The same things were measured in two ways. Each way mixes the same 9 hidden numbers, adds some noise and spreads widely along 7 directions of its own, which tell nothing about the thing.
Some things both ways: the first way, then the second way.
[-10  21  22  23 -12   6  29 -10   6   1  39  20   4 -18  17 -22  13  -9
  -6 -17  12 -23]
[ 13  14  -8   1  14  13 -24 -19   4   2   0   6  -6   2  28  19  42]

[-25 -11 -21   4   1  13 -27 -36   2  14 -20  46  -4   0  12   4  -8 -29
   9  -4 -13   2]
[ 20   4  -3 -20  -6  -7 -14  10  32  -1  -5  34  -6  18 -34   8  -1]

[ 20  -9   0  -9  -4 -11  33  24  14   5  15 -30   3   6   6 -22  -4   9
  10  -5   3  -2]
[ -6  11  11 -12 -42 -10   5  56  -4  15  -4  13  14  -7 -21 -13 -19]

[-19   2 -16  13 -12   3  -2  -1   9  13  -2  17   2  -5   0  -5  10 -38
   2  23   4   4]
[-30 -20 -29 -24  19 -13  10 -51   4 -13  -9   1  -4 -16  17   3  64]

[  1   3  -8   7 -13 -13  27  -5  20  19  17   4  14  -7   7 -24  -5  -8
   0  22  15 -12]
[ -1 -37   2 -23 -22   4 -21 -38 -19 -22 -13  17   0  -7   7 -15 -16]

[-12   0  17   7 -39  18   7   3  -3 -15  -2  11  -5  -1  -5  39   6 -13
  27  24  27  -2]
[  9 -23   7 -21  25 -19 -22 -33  32  14  10  17  -5  20  10  -5   6]

[  5   4  20  -2 -42 -34  21  31   7 -18  16  -8 -13  -4  10   3 -15  -7
  21  15  20  -6]
[  6 -29   7   0  23   8  -2 -18   0  24 -17 -20  27  -2  23 -19  16]

[ 21   6  -3  -3 -28 -33  20   6  18  10  26 -23  12   5  48  -2 -47  -1
  17  35  26  -9]
[ -1  12  -2  29  17 -18  -3   2  -5 -13   5   4 -23 -12  17   2  -2]

[-10 -17 -11  -6 -11 -10 -26 -36  -1   9 -23  31   4  -2   6  16 -22  11
  28   0 -20   2]
[ 44  15  26   5  39  17  -7  16  -2   8  -8  15 -21  23  21 -40 -25]

[  7   0  -8  21  -8 -19  11   7   3   3  15 -21  13 -19   6  13  -3   8
   6  49  21   1]
[ 13  11  20  13  20 -31  -7 -23 -23 -35  13  24 -42 -14  39  -7 -40]

[ 30 -12  -1  -6  16 -25  21  37  -8  -5  20 -41  -5  -7  -2  -9  18  49
  -3 -14 -10  19]
[ -9  18   1  46 -17 -20  32  29   1 -23  -8 -14  -2  -9  12 -16 -44]

[ 23 -20  -3   3 -18  21  27   9   6  -5  10 -29  -3  13   9   9 -20  -6
  27   9 -16  -3]
[-30  10 -14 -21 -18 -48  -8  -9   3 -15  29  37 -43 -13 -32  18  29]

[ -9   1 -17  -9  -4 -26 -18 -16   7  12 -19  28  23  16  -8  21 -17  -7
  -7  53  30 -15]
[-24   7 -24   3 -43 -31 -10  -2   0 -30   5  13 -27 -25 -15  11  42]

[-25  11 -18  14  -2 -17 -18  -3   0  25  13  19  -9 -28  31 -23  25 -18
  -5 -30  -4  25]
[-19  22 -17  29  27  12  -6  14 -29 -23 -18   3  -6 -12  14  -1   3]

[ -9 -10  10  10 -40  25  22   6 -20   4  34   7 -13  -3  17  18  26 -16
   7 -41 -22  -3]
[ -4 -42  22 -11  -2   8  13  11 -27   4  -3  -6 -15 -15  34 -28 -32]

[-28   2   9   8  -7  35  14 -12  20   4  -4  15   7 -14  -4  -6  20 -24
  20  -4  23  10]
[  8  18   4  -4 -16  -5   2  17  -1 -12 -12  -8 -12   6 -25  -7  12]

[ -2 -24 -12  -8  29 -10 -34  12 -27 -15 -20   3   7 -17 -24  25  -5  29
  28  19 -16   3]
[ 19  18  -9  20  32 -13   7   8  27  -5  -4  -1 -15   6  23  15  39]

[-17   2  11 -12   8  32   0  37 -19 -18  -4   4   1   6 -40  19  46  -2
   8  -4  20  -3]
[-20 -42  -7 -32  -2 -16 -23 -17  31   1  -9   8  13   7   1  -5  11]

[  1 -12  -1  -9  24  18 -13  25 -15 -17 -16  -6  -3  12 -34  15  19   5
   9   0 -11  -6]
[-19 -35  21 -25  24  15   1  46 -45  -2 -21 -18   7 -16  28  20 -14]

[ 20  -7 -16  11  -3 -36   6 -15  34   9   1  -4 -17   4  36 -12 -44  -9
  -8  21  -6  13]
[  2   1 -12  15  18 -14  -5 -59  14  27  11  20  16  15  -6 -21  27]

[  7   5 -18   2  40 -22  -3   9   8  14  10 -18  24  -5   0 -28   3   9
 -16  20  15 -12]
[ -4  -7   8 -17  18  -2 -44 -19 -20  -2 -10  16  18   2  40  -6  16]

[ 17 -10  27  -5 -43  10  17  20 -11 -44 -16   7 -25  26 -18  49 -10   1
  20  18   5 -10]
[ -5  10 -11  28  48 -15  27  -3  10 -24   3   4 -30 -20   6  16 -13]

[  2   2  -7   2  41 -28 -28  11  -4 -20 -33   6   4 -26 -40 -14   7  38
  11  27  -3   6]
[  2  14  -3   7  42   5 -18  -1 -21 -58 -29  -6 -12  -2   9  44 -12]

[ 10 -11  -2  -8 -20  -7   8 -18  11   3  -3  21  -5  37   4  13 -30  -9
  -5  10 -14 -14]
[-30 -10 -22   3   3   8  24   0 -20   6  -8 -25  -1 -14  24  15  68]

[  4 -11 -12 -22  -2   7   1  -1   0  24  31  -2   8  30  49   6 -29 -19
   4 -15   0  -9]
[  3 -22  17 -14  -7   3 -20  52   6  19 -19  -8  33  15  25  13 -16]

[ 10 -13  -7  11  33  19  19  15  12   5  31 -24  -9   1  11 -13  -2  -8
  -5   0 -13  12]
[ -3  -4  -2   6  15 -20 -12 -31 -13 -39  -9  12  -9  10  31  33 -27]

[  7  18   7  29 -23 -46  13  27  -4  -4  34 -27 -13 -37  20 -22  24  17
   3 -16   3  -6]
[-17 -23   2 -16  -1  -9 -23   4  12  63  22  11  24  10  14   2  47]

Other things, the second way, with their names:
<170>: [ 20 -52  36   0  16   6   5 -26 -39 -12  -6 -18 -21 -15   5 -15 -53]
<115>: [  7 -14 -13  -8  -7  -1 -30 -53   0  13  12  33  -9  12  -6 -11  44]
<581>: [  4  -4  27 -22   4  -4  12  24 -32 -30  -8   0 -36 -42  10 -22 -33]
<436>: [-11   4  11   7  34  23   5  37 -40  -9 -24 -14   0  -8  35 -13 -14]
<468>: [ 25  56  -1  12  48  -9  16  32  17 -22 -13  18 -22   1   5   0   3]
<114>: [-14 -28  -1 -18 -36 -18  -7 -24 -13 -30  -9   3 -10 -23  -7 -12  -1]
<17>: [ 24  13   8   3   3  -1   8  26  -3 -22 -21   7  -2  11  42   7 -18]
<541>: [-19 -52  22  -2 -25 -13 -28 -24 -35  27  13 -24   6  -6 -12 -14  14]
<435>: [ -3  10  22 -31  16 -35 -52   5 -11 -25  -6  36  -2   6  -3 -18 -23]
<734>: [-17  -7 -15  -5  17   8  10  -1  -1  16  -9  -2  12  -7   8   1  41]
<656>: [-18   6 -28  17   9   2  26 -15   4  25  14  17 -22  -1 -32 -40  48]
<92>: [  9 -24  23  -8  -8  -8  -1  -3 -15 -19 -14  -3  11  -5   5  10 -57]
<66>: [ -6  -3  23 -23   3 -29 -61 -27 -11 -12  -9  10  27   9 -10 -12  -8]
<512>: [-15  -5  21 -22 -18 -12 -42   8 -41 -15 -11   6  15 -17  -5 -11  -2]
<43>: [ 16  -4   2  12  -6 -10  21  33  24  -5 -15 -16  11  -1   2  28  -2]
<592>: [ 13  36  18   7 -11  -6 -20  60  -6 -17  -4  16  -4  -8 -18  16 -43]
<31>: [-16  29  23  -8 -18 -26  -4  80 -24 -15  -3   4  -2 -17 -17  25 -37]
<223>: [-11 -43  -5 -21 -28  12 -17 -26 -16   6  -8 -13   8 -15  -2  -3  41]
<49>: [ -5  -9  13   2  -2 -18  18  56  -9 -21 -11 -22 -21 -23  -8  30 -14]
<476>: [ -5   4 -14  20  29 -26   6 -21  29 -16  -7 -22  -8   4  16  15  31]
<300>: [  6   9  16   4   9  13 -33  10 -34   9   3  27   2   2 -15  -2 -30]
<271>: [  4  12 -20  15 -42  -2  25  30  39  14 -10  -8  25  10 -28  13  17]
<245>: [  7  -9   3  -7 -14  11  16  32   9  45  -2  21  13   1   7 -41   4]
<189>: [  3 -18  29 -10  20  -3  -4  22 -21   5  -4  -3   7   1   7  12 -46]
<411>: [-40 -28  -6  -8 -30   9 -21  -1 -28  -3 -20   2  32 -11  -7 -32 -18]
<526>: [ -5 -10 -15  11 -16   2  36  28  34  24  -6 -25  14  -8   5  10  44]
<354>: [-24 -38   5  -9  12  -6 -20 -15 -26   3   4  -1  -2 -21  -2   5   5]
<674>: [  6 -11   3   4  32   7  19  39  22  25 -17 -12  31  -1  32  10   6]
<421>: [  3 -21  19  -5  40  15 -39  -6 -36 -31 -28   0   2  -1  25  -2 -37]
<612>: [ -6 -16   3 -10  26  17 -53  -9 -42  -2 -11  16   3  -2  40  14  21]
<358>: [ 21  -9  -1   6   7   2  14 -20  20  18  14  32 -17 -12 -25 -34 -14]
<32>: [-15  -4  -6   1   0  -5  12  31   9  14  -5  -9  22   5 -20  33  11]
<552>: [ 24  20  11   1 -13  -9   7  22  11 -24 -28  -8  16  30   0  12 -26]
<269>: [ 13 -26  29 -12  -7  -2 -14  -4 -14  -7 -11  -3   7  -9 -18 -11 -55]
<194>: [ 11  20  -6  -5  -8  -4  31  59  29  12  -4  11   1 -13 -10   5  16]
<518>: [-22 -42 -18   7   2 -10  -2 -21  10  -1   6   2  -4 -15   2  23  21]
<388>: [ -6  -1  -1  -4 -12   8  -6  30 -19   8  -4  -4  -5 -14   8   9  37]
<472>: [-22  22 -19   8 -37 -14   2  32  30  26   7   3  14   9 -38 -15  41]
<380>: [-38 -15 -27  -6 -46 -38 -13 -37  21 -15   9  -3  -5 -25 -12   1  47]
<198>: [-37   0 -16  21  23  13 -13   0 -35  10  14  11  -4  -3 -11  26  16]
<478>: [-25 -53   4 -27 -24   8 -29 -21 -13   9  -1 -18  -6 -19 -22 -37  41]
<80>: [-11  21 -11  27  32   0   6  31 -12 -33 -25  -8   5 -15  41  30  -3]
<192>: [  6 -33  15 -10 -32 -14  19  18  33  36   8   1  -2   8 -14 -59  -7]
<738>: [ 21  10 -12  -2  52  15   3 -49  -2 -19 -26  19   7   7  28 -15  11]
<130>: [-13   8  -3   4   6 -19  35  18   1  12  10  16  -8   0 -17 -14   1]
<244>: [ -3 -12  -8  22  28 -27   4 -68  -3 -13  12   2 -35 -20  -6 -29  31]
<677>: [ -6  -5  -7  28  20  -8  -1   6  -4 -24 -10 -20 -13  14  19  32   6]
<268>: [  4  11  11 -10   9   3 -19  66 -13  -2 -13   1  11  15  19  70   0]
<491>: [ -3 -28  -4 -23  -8 -20   0 -50   9   8  21  32 -34 -20 -27 -40  15]
<733>: [  5  27  -4  39  45   4   8  -7 -22 -16   7  12 -36 -21  -4  -2  -7]
<530>: [  5  22 -20  16  -1 -13   7 -12 -11 -46 -10   6 -45 -19  12   9  37]
<697>: [ 17  29   2  15  11  -1  23  53  10 -24 -32 -12   4  -5 -16   6 -18]
<507>: [ -2  23  -1  62  35 -11 -12 -39 -44 -39   4 -21 -43 -11   1   5   0]
<307>: [-19 -24   0  -7  17   2  -1  -2  -1  38  -3 -11  18  13  15 -29  45]
<603>: [ -6  -3  -3 -14  -4   3   4  25  21  42   5   6  23  -2 -35  -6  39]
<664>: [ 10 -31   4 -24 -17  -3  25  13  36  32   5   1   8 -10  -4   0  10]
<135>: [-25 -14 -11  -7 -48 -16  -5   6 -23 -33  -3   7 -25 -27   5  11   6]
<283>: [ 37  10  10   5  30   4  -4  10  18  -2  -9  41   5  11 -11  -1 -59]
<688>: [  3  18   9 -29  -1 -10 -46  15  13   2 -11  30  20  48 -19  -3 -11]
<696>: [ -3 -30 -12 -23  17  11   7 -34  32  52   5   6   6  20  12 -44  64]
<600>: [ 13   4  -3   9 -41  -4  12  -9  11  23   6 -19 -12 -10 -26 -27  51]
<475>: [ 13 -17   4 -20  24 -14 -18 -55  22  -7 -15  16  18  26  19 -10 -18]
<292>: [ 33 -11 -20  27  -6   3  48 -42  47  45  13   5  -6   8 -12 -26  35]
<113>: [ -7 -32  15  -1  10  13 -30 -29 -40  31   3 -17   0  -3   1 -37  39]
<652>: [  6  18  10   4  -2  -9  31  37  -6  -1   8  17 -24 -11  22  -5 -24]
<333>: [-27 -18 -10 -35   4   0 -38 -15  -8  26  -8   4  24   0   9  -7  70]

Some of these things the first way, each followed by its name:
[  7  15 -13  17 -19  -2  18 -23  30  21  10  -1  15   3  30 -29 -21 -28
   2  23  14 -17] | <491>
[ -2  -9 -15   4  15  18  -6  -1  -6   4  -3  -1   0 -20  14 -18   9  -7
  19 -23 -12  16] | <603>
[ 26  14  -3  12  23 -22  27  11  30   0  14 -31  10  -1   4 -40 -14  11
 -16  27  20 -11] | <92>
[ -4   7  -9  36  19  14   1 -13  17   2 -13 -10 -13  -1  -9 -26  38 -19
 -34 -26  -5 -10] | <130>
[ -9  -1 -16  -5  30 -22 -21   6  -1  10   9   8   9  -6   1  -8  -9  -1
   0  18   2  -5] | <612>
[-16   8   5   3 -33 -12 -13   8   0 -10 -16   8   6  -1   0  33  -7 -16
  26  41  37  -8] | <49>
[ -1 -24  10 -25 -30  20   3   5 -12 -12 -13  22 -15  35 -10  44  -5  -6
  18 -12 -12   6] | <436>
[-10   8 -31  15  17 -28 -31 -20  -8  19 -19  19  19 -22   0 -27  14   3
 -11   5  -6 -11] | <194>
[  5   4  22   6   4   2   5  -4  23 -20   1  -1 -11   2  17  18 -24   8
  10  15  22  17] | <507>
[ 11  11  19  11 -15   9  39  16  13 -10  26 -19   7   5  16 -14  -3 -19
   2  -3  35 -37] | <43>
[-20  -1   0  13 -24  -2  -7  -1   5   0   2   6  -5 -19  11  25   5  -5
  27  18  22  13] | <677>
[ 10  14   2  31  25   1   5  -3   3  -8  14 -10 -14 -28  18 -42  19  11
 -11 -41 -19  -1] | <733>
[ 18  11  -8  13  25 -59  -1  18   0   0  -2 -28  12 -24  -3 -48  13  32
 -16  -7   0 -17] | <512>
[ -6 -17 -13   0   1  16  10 -22   9  24  12  14  15  19  13   5 -12 -26
  -9   7   1 -17] | <17>
[-23  -6 -25  17  32 -28 -35 -24   8  16 -25  26   1 -31 -12 -14  18  10
  -7   7 -12  28] | <552>
[ 31  19  15 -15  -1   0  52  30  21   1  43 -38  24  28  16 -25 -17   5
  -9  18  40 -24] | <380>
[  2  11  -2  20 -10 -37   8   0  -7   5  15   8  -4 -13   7 -31  21   4
 -25 -27 -15 -20] | <114>
[ -7  14  22  18   1   4   3  20 -11 -23  17  -3 -15 -11   2  -2  32   1
  -6 -34   6  -6] | <476>
[  9 -22  21  -5 -19  35  31   2   5 -19   9   4 -29  19  14  17 -13 -13
  13 -26 -10   3] | <300>
[ -6  27   3  40  -7 -28 -11 -23  16  -5  -7  13  -6  -5  19 -15   4 -23
 -30   0  23 -25] | <244>
[-13  21  -3  30  -8 -46  -9 -10  -6   8  12  16   1 -33  10 -34  26   6
 -15 -29  -8 -24] | <388>
[-14  24 -12  24  10 -16  -9  12  -4  14  19  -7   6 -23  26 -29  27 -24
 -14 -10  20 -11] | <674>
[  8  -9 -15   7  -7 -11 -13 -31  -2   8 -16  29  -1  27  -9  22  -5   9
 -25  15 -19  -7] | <652>
[  8 -13 -14 -22  -9 -36  -5  14 -11  12   2  17 -24  17   8  -4   6  17
 -15 -36 -32  20] | <411>
[ -8 -13   2 -12  -1  36  15  13 -10   2  19   0   9  -4   5  13  10 -11
  24   0   9  11] | <526>
[ -4 -10  11 -17 -12  29  19  13   2  -1  18   6  -7  32  17   7  -9 -37
   3 -26  -1 -14] | <333>
[  0 -18   4 -11 -22  11 -14   0 -17 -16 -10  26 -21  28   9  49 -15 -16
   5   3  -9   2] | <354>
[  0 -11  -5   5  18   6  19  23 -18  11  41 -15   3 -17   1 -22  31   8
  -5 -36 -28  -3] | <135>
[ -3 -37 -15 -26 -20   6 -13   4  -9   5 -12  19 -11  11   7  38 -32 -12
  40  21 -29  32] | <734>
[  7   0  10  -4  19   1  12  29  -5 -18   1 -21  10 -22 -18  -6  19  34
  23   8  20   5] | <592>
[-16 -24   9 -10 -35  38  10  10 -23  -4  -4   7  -3   0 -10  43  31  -2
  36 -20   3  11] | <192>
[ 20  -5 -14 -12  23 -45 -27  19  -5 -13 -36 -18   7   5 -29  12  -8  44
   7  41   2  12] | <31>
[ 19  19  10   8  -1 -15  22  12   0 -12   1 -17  23  -4 -22 -30  15  20
  -1   8   6 -34] | <581>
